The rows of a group lie close to one hidden flat surface of 6 dimensions, which may be shifted away from zero. Surfaces can cross.
In the rows, 128 means zero.
Known rows, each followed by its group:
[110 120 136 118  95 158 122 155 100 101 102] -> Q152
[108  95 139 122 116 142 135 124 147  76  98] -> Q794
[ 85 152 124 128 104 132  85 178 133 100 107] -> Q794
[144 122 140 142 124 140 134 134 108 127 113] -> Q957
[137 138 144 141 131 117 121 135 109 137 133] -> Q957
[ 91 119 130 125 130 113 151 143 195 101  80] -> Q152
[157 158 161  99 137 145 188  79 154 207 104] -> Q275
[101 135 129 127 101  99  97 160 159 114 133] -> Q275
[127 196 168 135 117 106 116 152 133 148 150] -> Q152
[ 80 115 129 104  95 151  81 128 105 123  39] -> Q152
[119 153 182 160 133  91 134 190 124  86 143] -> Q957
[150 170  90 122 121 143 148 116 118 196 187] -> Q330
[150 142 147 122 121 176 109  50 134 123 113] -> Q794
[144 138  96  67 155 131 165 146 155 190 160] -> Q275
[126 118 146 121 153  84  72 159  70 143 111] -> Q794
[109 134  93 125 121 129 159 133 127 159 136] -> Q330
[101 119 136 146 128 105  75 136 112  94  85] -> Q275
[150 154 138 183  98 126  67 168 109 107 159] -> Q957
[ 96 130 118 111 121 148 171 137 145  98 122] -> Q330
[157  76  52 126 123 165 115  83 166 153 122] -> Q330
[167 141 120 159 141 131 111 138 111 113 180] -> Q275
[168 135 116 137 124 159 135 153 138 134 140] -> Q957
[115 130 142 108 143 109 130 144 128 131 109] -> Q275
[129 137 146 133 136 127 148 148 119 115 133] -> Q152
[116 138 133 126 125 140 157 133 136  94 144] -> Q330
[ 89  91 128 105 131  97  89 108 121 123  86] -> Q957
[127 110  96 134  97 159 118 141 138 110 138] -> Q152
[151  42 120 120 133 135  64  41  99 123 100] -> Q794
[117 132 136  92 149 116 148 149 142 149 115] -> Q275
[141 152 120 145 126  94  43 205 178 104 147] -> Q957
[170 103  61 167 114 137 165 158 201 123 199] -> Q330
[123 130 151 122 122 166 107  69 127 100  90] -> Q794
[162 130 116 121 135 147 121 156 145 145 128] -> Q957
[119 141 133 118 117 135 117 128 132 141  93] -> Q152
[ 95 139 151 115 114 103 105 131 142 147  86] -> Q275
[118 117 132 138 126  85  27 146  68 132 118] -> Q794
[100 105 155 156 142 105 129 151 104  63  97] -> Q152
[135 160 163 114 143 151 166 125 132  94 161] -> Q330
[139 123 110 115 128 162 130 109 147 112 138] -> Q330
[134 137 126 116 127 137 101 129 117 141 125] -> Q794

New rows. What belongs after each?
[188 165 153 100 128 198  56  62 147  87 178] -> Q330
[106 131 131 116 143  85 102 164 114 111 124] -> Q275
[153 103 114 124 126 118  93 135 116 146 176] -> Q794
[107 137 130 109 107 143 134 142 145 133 101] -> Q152
[130 116 107 146 152 106  60  78 109 150  83] -> Q152
[145  84  93 166 151 112 119 122 145  93 149] -> Q152
[162  83  75 123 172 153 129 133 105 104 157] -> Q275
[136 120 115 120 132 152 122 117 114 142 114] -> Q152
[128 222 155 116 130 156 140 156 129 151 139] -> Q794
[118 136 120 108  97 155 171 161 180 121 135] -> Q152
[111 120  71  80 134 110  98 226 103 196 112] -> Q794
[121 135 147 126 100 135 147 112 175 144  99] -> Q275
[181 133 121 118 144 170 138 147 141 159 113] -> Q957
[120 129 104 129 131 130 182 140 137 151 137] -> Q330
[108  80  99 128 133 123 128 163 150  64 118] -> Q275
[131 137 146  98 173  92  91 131 124 163  98] -> Q957
[129 134 147 149 114 121 123 131 145 115 121] -> Q275
[140 141  88 120 111 146 104 114 165 161 128] -> Q152
[ 86 109 128 128 104 128  95 135 129  96  61] -> Q152
[143 124 125 156 147 108 121 133 132 104 144] -> Q152
[ 87 144 175 117 127  78 157 189 163 101 120] -> Q275
[119 162  93 115 112 122  91 229 130 155 160] -> Q794
[182 168 139 166 128 135 127 119 125 143 189] -> Q275
[105 128 148 138 118  81 118 148 121 104 157] -> Q957
[137 125  99 126 110 156  69 101 103 156 107] -> Q152
[165  98 110 159 172 126 158 124 127 106 162] -> Q152
[104 120 103 120  90 168 133 153 181  78 118] -> Q794
[141 148 176 105 173 151  99  68  91 111  90] -> Q330
[136 119 124 102 104 182 150 148  90 136 130] -> Q152
[131  65 147  96 165 120 149 110 101 123  88] -> Q794
[125 147 130 130 110 135  81 125 101 148 114] -> Q152
[134 130 126 106 150 100  76 157  69 183 104] -> Q794
[144 118 168 119 149 149 134  52 114 112 106] -> Q794
[114 140 169 130 139 114 145 163 120  97 123] -> Q794
[131 116 130 117 123 162  74  54 114 125  88] -> Q794
[146 108 127 118 141 106 122 173 112 134 164] -> Q794
[217 111 146 140 173 164 130  93 187  78 170] -> Q330
[122  45 156 122 152  95 149 144 114  81 115] -> Q794
[ 88  98 159 117 136  99 150 152 129  89  85] -> Q957
[152 124 113 145 121 156 110 219 186  84 115] -> Q957
[ 80 126 109  59 125 184 169  94 111 132  78] -> Q330
[ 95 124 177 110 121 147 155 162  81 101  72] -> Q152
[133 148 163 151 129 107 116 155 106 112 138] -> Q957
[127 127 131 127 105 142 139 104 172 144 100] -> Q275
[149 162 161 122 160 128 155 126  99 156 135] -> Q152
[109 145 122 126 110 128 116 151 161 122 121] -> Q152
[131  42 182 137 155 102 136  83 103  63 109] -> Q794
[129 195 167 153  61 101 129 143 203 161 171] -> Q275
[ 89 122 112 125  93 156  92 133 157  79  90] -> Q794
[132 162 150 135 122 125 114 139 123 132 131] -> Q152
[135  97 165 157 111 125 127  95 155  33 161] -> Q794
[ 94 133 121 116  87 108 116 160 185 131 125] -> Q275
[118 138 117 113 121 152 154 125 139 115 137] -> Q330
[154 131 209 137 177 103 113  66  68 121 122] -> Q794
[111 125 143 178  78 125 122 144  91  83 155] -> Q957
[120 114 109 145 125 139  90 105 129 106 106] -> Q330
